The rows are grouped in 4 different ways at once. Each group adds its own fixed numbers to the row, and there is some noise. The rows also spread widely along 11 directions, which tell nothing about the answers.
In the rows, zero is written as 128.
Known rows, each followed by its group in each grouping:
[108  81 116 169 114  77 195  91  94 146 195  82 116 155 167 158 168 123
 137 103 100 157 118 160  69 148 201 173 122]  Z J393 H (1)
[149 130 119 112 124 114 138 103 120 136 111 137 138 157 136 113 112  71
 134  46 192 148 139 209 119  80 154  46 125]  Q J393 U (2)
[170 143 127 110 133  97  72 159  75 126 135 106 116 117 105  71 120 129
 155 148 106 123 148  94 189 207 107 121 168]  D J481 C (4)
[ 99  77 132 150 101 105 150 126 113 139 147 139 136 108 134 126 128 102
 131 147 104 110 125 100 126 125 131 166 122]  J J260 P (3)
[162 123 169  69 158 177 121 185 126 108 131 160 137 145 122  78  57 104
  77 171 121  99 119  45 163  96 114 104 134]  Z J481 P (3)
[148 125 119 136 127 146 121 134 146 112 124 141 145 100  95 112 115 119
 121 120 134  95 146 109 155 118  90 129 161]  Q J260 W (1)
[178  76 179 129 140 126 170 126 106 127 176 116 131 198 119 135 121 128
 112 135 106 148 117 163  95 130 137 127 132]  J J393 R (0)
[139 122 112 172 117 167 170  87 134 128 142 141 166 144  98 139 155 121
 116  98 151 136 147 179 151 106 108 130 149]  D J393 U (0)
[104 117  90 124 138 144 157  48 114 106 131 123 162  89 102 155 137 127
 134  94 108 160 107 124 155 103 130 158 172]  Q J481 R (4)
[136 168 100  92 161 189 149  91 148 116 116 136 196  96  90 137 122 134
 121  63 156 121 158 125 190 102 109 145 204]  Q J260 H (2)
[166 109 113 102 155 125 157  58 129 113  95 139 154 135 123 123 144  96
 113 121 146 176 126 162 175 116 130  98 200]  Q J260 W (2)
[131 100 104 205 113  84 142  83  95  96 122 114 118  97  77 161 161 158
 160  93  59 148  98 173 143 124  61 130  98]  Q J260 C (4)
[144  63 124  96 153  87 121  88 147 129 124 124 129 144 137 177 129 119
 139 128 142 139 131 175 103 110 120 149 187]  Z J393 H (4)
[149 127 150 161 143 102 204  90 107 127 148 114 148 170 146 161 160 128
 129  71 140 146 124 196  80 113 159 116 102]  Q J260 P (0)
[130 124 157  94  99 188 131 111 109 159 157 165 178 117  99  81 128  80
 131 125 134  93 137 120 161 147 153 155 206]  Q J260 U (1)
[140  77 125 112 133 134 137 109 139 124 136 144 153 131  95 165 110 114
 116 115 126 143 121 163 125  88 104 143 168]  J J260 H (1)
[140 115 125 131 145 149 134 158 113 140 178 122 146 139 119  91 129 130
 112 157 131 103 148  81 148 163 145 149 170]  Q J481 W (0)
[172  64 163 121 112 102 137  60 135 113 121 145 132 135 124 124 155 120
 150 197 115 123 119 166 127 139  93 151 175]  D J481 W (4)
[115 136  70 114 170  88 135  92 116 127 120 102 153 102 126 180 148 143
 137  90 147 157 146 132 143 150 143 177 173]  D J260 C (4)
[182  84 149 137 164 173 188 158 155 101 155 157 129 189 102 138 104 137
  51 150 113 135 112 126 128  66  87 109 128]  Z J260 H (1)
[153  97 167 149 123 111 157 141 105 130 179 104 109 172 119 125 131 141
 135 108  97 105 124 167  75 131 138 136  95]  Z J393 H (4)
[125 147 105 179 123 134 136 142 104 144 149 128 132 148  65 121 149 123
 123  75 149 120 155 167 165 133 101 119 149]  Z J260 C (4)
[179 134 103 133 135  91 120  55 106 108  77 108 120 119 114 117 148 105
 157  84 132 184 132 191 184 144 107  61 169]  Q J393 W (4)
[177  70 162  70 150 108  88 144 143 110 123 131 121 144 128 126  81 113
 120 176 107 107 122  97 125 129  93 138 178]  Z J393 R (0)
[124  80 150 136 155 156 125 180 169 130 168 143 157 151  83 185  99 158
 115 111 157  61 160 141  77  87  84 180 128]  J J393 P (4)
[171  86 178 116 125 120 145 134 130 108 129 143 128 151 104 122 101 126
 120 142 110 110 122 153 107 112  89 122 111]  J J260 W (3)
[132 175 137 156 112 127 157 123  96 116 148  97 123 129 122 110 118 123
 141  45 127 120 135 139 120 127 145 100  77]  Z J393 P (1)
[177 119 157 130 114 118 135 136 103 115 136 119 117 135 144  89 114 117
 137 121  97 121 120 124 132 153 135 103 111]  Q J393 U (1)
[140 115  69 146 150  95  61 163 119 103 120  95 115  80  85 133 109 159
 153 107  99 109 153 102 161 167  79 139 150]  Q J393 W (4)
[153  79 119  91 153  79  83  86 159 103  90 115 136 109 114 196 115 145
 164 115 131 116 141 177 112 113  61 161 186]  Z J393 H (4)
[128  40 117 178  88 115 120 148 140 138 169 154 111 153 104 124 119  80
 117 136 129 111 120 161  89  76 111 108 124]  D J393 R (1)
[160 156 159  86 155 115 153 124 142 100 104 123 141 128 147 146  90 129
 128  90 150 107 136 125 100 103 123 127 110]  Z J260 P (1)
[137  77 115  40 164 104 114  78 102  91 103 136 141 126 126 178  74 114
 109 121  98 196  68 155 111  96 135 129 164]  Z J481 U (1)
[108  88 102 183 133  79 182 114  64 119 158 101 107 125 135 143 141 132
 120 117  67 192  88 125 121 141 170 132  74]  J J260 P (4)

New rows. What belongs after each?
[185  90 174  95 105 112  83 150 139 106  95 168 117 142  90 118  76 100
 133 131 126  88 121 185 111  98  49  91 139]  Z J260 U (1)
[113 100 100 164  97 126 135  54 142 124 106 140 148 107  97 162 161 114
 153 106 140 127 141 188 155 106  80 155 175]  Z J393 U (4)
[107  80  96 153 123 149 156 119 179 116 136 157 162  99 116 144 133 120
 109 159 145  84 150  81 137  78  95 192 169]  D J260 R (2)
[147  80 128 136 149 128 146 134 144 148 155 144 161 159 116 156 153 115
 109 138 150 121 147 136 137 129 120 156 201]  Q J260 C (1)
[140  72 110 131 132 110 160 113 148 143 136 161 117 175 143 116 129  71
  91 142 200 153 126 176 104  58 157  66 133]  D J481 W (4)
[114 153 122 143 113 145 155 116  92 139 166 107 118 130 102  91 130 118
 133  71 129 115 137 131 135 143 167 125 114]  Z J393 W (4)
[113 129  88 123 160 105 174  64 144  91 115  94 135  91 139 181 131 158
 130  94 124 145 130 109 121 113 133 177 122]  Z J393 W (4)
[140  82 145  74 153 111 129 113 140 110 132 137 128 134 132 140 100 129
 119 159 132 115 114 116 100 108 121 155 148]  Z J481 W (4)
[108  83  81 176 153 116 171 209 117 106 173 123 114 144 154 137  93 153
  71 147  93 132 110  56 100  98 150 131  51]  Q J481 U (3)
[110 147 109 144 129 110 142  87 115 111 114 104 131  90 127 144 131 127
 151  77 120 128 132 122 141 121 124 139 112]  Z J393 P (4)
[142 134 127 111 141 148 155  77  77 121 138 126 138 154  80 119 122 109
 107  76 117 176 102 182 145 120 144  97 150]  Z J260 W (0)
[206 115 191 108 143  96  99 169 150  77 104 126 103 153 111 140  73 146
 130 116 114  83 129 144  96  91  41  88  74]  Z J393 C (1)
[123 199 124 110 117 139 147 109  82 109 125 103 137  77 115  88 111 142
 151  75  92 112 132  87 163 168 144 155 103]  Z J260 U (4)
[180  84 199 119 127 172 194 135 123 120 169 171 127 189 111  85 107 106
  82 158 102 113  93 130  96  77 134 101  92]  D J260 R (4)
[157 142 104 132 158  65 143  67  95  83  94  84 118 112 135 157 146 157
 147 117  92 187 109 132 169 157 103 128 134]  Z J481 C (4)
[125  68  89 186 124  76 173  95 174  79 108 111 107  89 158 177 126 137
 117 151 111 147 122  95 115  76  89 147  78]  J J393 W (1)
[145 170  93 143 158 133 151 121 166 105 115  94 157  81 138 126 152 167
 129 157 142  89 192  30 200 188  91 212 193]  Z J260 W (0)
[ 71 127  71 119 147 112 141  89 146 114 133  99 152  53 144 190 117 150
 154  57 124 112 137  97  99  91 152 188 115]  Q J393 H (4)
[130 176 136 114 122 165 141  94 126 110 128 117 167 103  86 141  97 132
 151   4 141  96 146 176 120  80 108 106 107]  Q J393 H (3)
[108 104 104 149 110 156 122 126 139 159 163 147 164 110  95 119 145 100
 133 125 145  83 164 110 154 132 117 172 210]  Q J260 R (0)
[114 101 110 190  67 153 128 123 106 138 181 124 127  83 103  76 150 110
 146 140  75  98 136  82 171 156 115 161 145]  D J393 H (1)
[142  99 116 134 133 133 141 170 152 109 140 143 116 115 128 100 104 117
  91 171 121  99 138  53 151 117 107 142 136]  Z J260 W (1)
[208 115 142 139 121  76 133  80  86 104  96 111 101 159 117 103 137 104
 138 120  87 193 105 201 166 147  85  53 144]  Z J260 H (0)
[112  93 142  74  98 134  73 105  83 135 152 126 125  89  97 101  85  87
 156 105  73 115 102 117 132 135 143 147 165]  Z J393 H (1)
[142 145 143 132 122 137 183 106 164 118 126 136 141  89 157 109 134 120
 134 128 138  82 151  80 136 100 126 143 113]  Q J260 H (4)
[163 133 131 155 122 102 136 112 144 114 125  97 130 128 131 139 141 142
 152 112 133 103 166 148 134 141  84 138 143]  Z J393 H (0)
[138 128  99 129 129 129 156  87 138 131 114 135 129 149 120 130 127  75
 116  74 187 156 142 173 146  77 137  77 152]  Z J393 R (4)
[103  80  79 139 126 108  99 165  97 130 183  94 111  81 129 117 108 131
 132 140  66 123 125  50 131 174 154 186 137]  D J393 H (1)
[147  74 149  92 130  34 134  99 132 104 112  99 107 138 181 157 104 117
 162 118 120 123 116 152  49 111 142 143 109]  Z J393 R (2)
[108 136 148  83 106  86 105 121  81 140 134 114 125 102 123  96 110  97
 166  87 122  99 127 118 119 150 158 146 130]  Z J260 C (2)
[200 109 182  73 159 168  97 205 122 133 128 174 135 198  81  65  70  88
  81 141 158  93 138 136 153 102  92  59 166]  Z J260 P (2)
[188 142 151 126 149 151 165 137 106 123 139 124 165 166 110 116 140 144
 119 117 118 124 150 155 160 178 118 139 174]  Q J260 U (3)
[183 108  97 162 128  58  88 162  99  92 101  92  85 135 119 127 106 136
 141 110  89 158 127 155 142 163  77  84 109]  Z J393 U (1)
[146 140 132  71 136 150 132 101 152 115 101 147 147 104 121 117  91  95
 117 101 154 119 135 115 155  85 115 115 170]  Z J260 H (1)
[146 123 138 153 126 111 163 121 154 118 112 134 148 136 141 141 142 122
 129 128 155  95 159 132 135 121  95 145 142]  Z J260 P (3)
[127 126 121 128 115 126 127 111 138 149 146 129 156 121 119 117 144 107
 159 109 175  91 168 140 139 135 128 150 196]  Q J481 R (4)
[153 106  99 171 141  86 132 154 134 119 135 109 120 137 123 153 127 140
 132  91 134 125 142 163 104 109  96 103 113]  Q J260 H (0)
[166 146 146  30 184 181 170 111  97 126 137 136 135 165 138  72  76  77
  68 121 130 180 101  64 176 118 209  85 170]  Z J393 R (4)
[130  99 105 123 129  88 111 162 125 139 131 131 101 135 122 121 104 101
 124 103 146 112 139 148 106 105 127  98 123]  Z J260 H (4)
[118 122 149 143 117 179 167 148  99 163 187 159 139 165  82  87 141 101
  95 121 135 102 135 115 155 125 149 135 152]  Z J260 C (4)
[133 122 118 151 119 144 151 131 114 140 155 132 127 136 100 104 138 113
 119 110 126 119 141 132 154 125 120 126 145]  Z J260 H (4)
[130  91 107 175 134 142 170 159 132 127 176 109 145 137 122 120 137 143
 109 148 113 121 152  68 152 146 128 181 151]  J J393 R (2)
[107 116  82 174 116 116 129 121 140 113 136 106 139  77 117 122 143 140
 152 107 120  93 157  90 151 137 110 170 142]  Q J393 W (2)
[155 158 167 100 130 141 143  72  98 120 126 122 155 132 117 126 112 101
 153  34 140 138 117 194 116 103 149  82 121]  Q J393 P (1)
[140 138  77 133 162 169 128 147 130 114 132 126 155 117  98 131 104 137
  96 106 135 144 147  98 177 123 108 129 148]  D J393 U (0)
[156 174  75 125 171 112 116 144 146 109 106 101 155 106 110 156 121 150
 130  83 171 128 180 110 173 150  94 142 172]  D J260 C (1)
[ 71  84  42 147 137 124 142 136 103 127 159 133 115  98 128 117 102  92
  92 120 107 167  91  56 147  84 179 112 118]  Q J481 R (4)
[158 125  93 131 162 114 116 138 110 110 121 112 128 112  98 118 125 143
 124 116 110 140 138 113 167 161 109 123 158]  Q J260 W (4)
[ 91  65 113 184  87  79 157  87 134 118 146 113 110 109 136 148 151 123
 150 119 109 104 124 151  77 102 127 169  99]  Z J393 W (2)
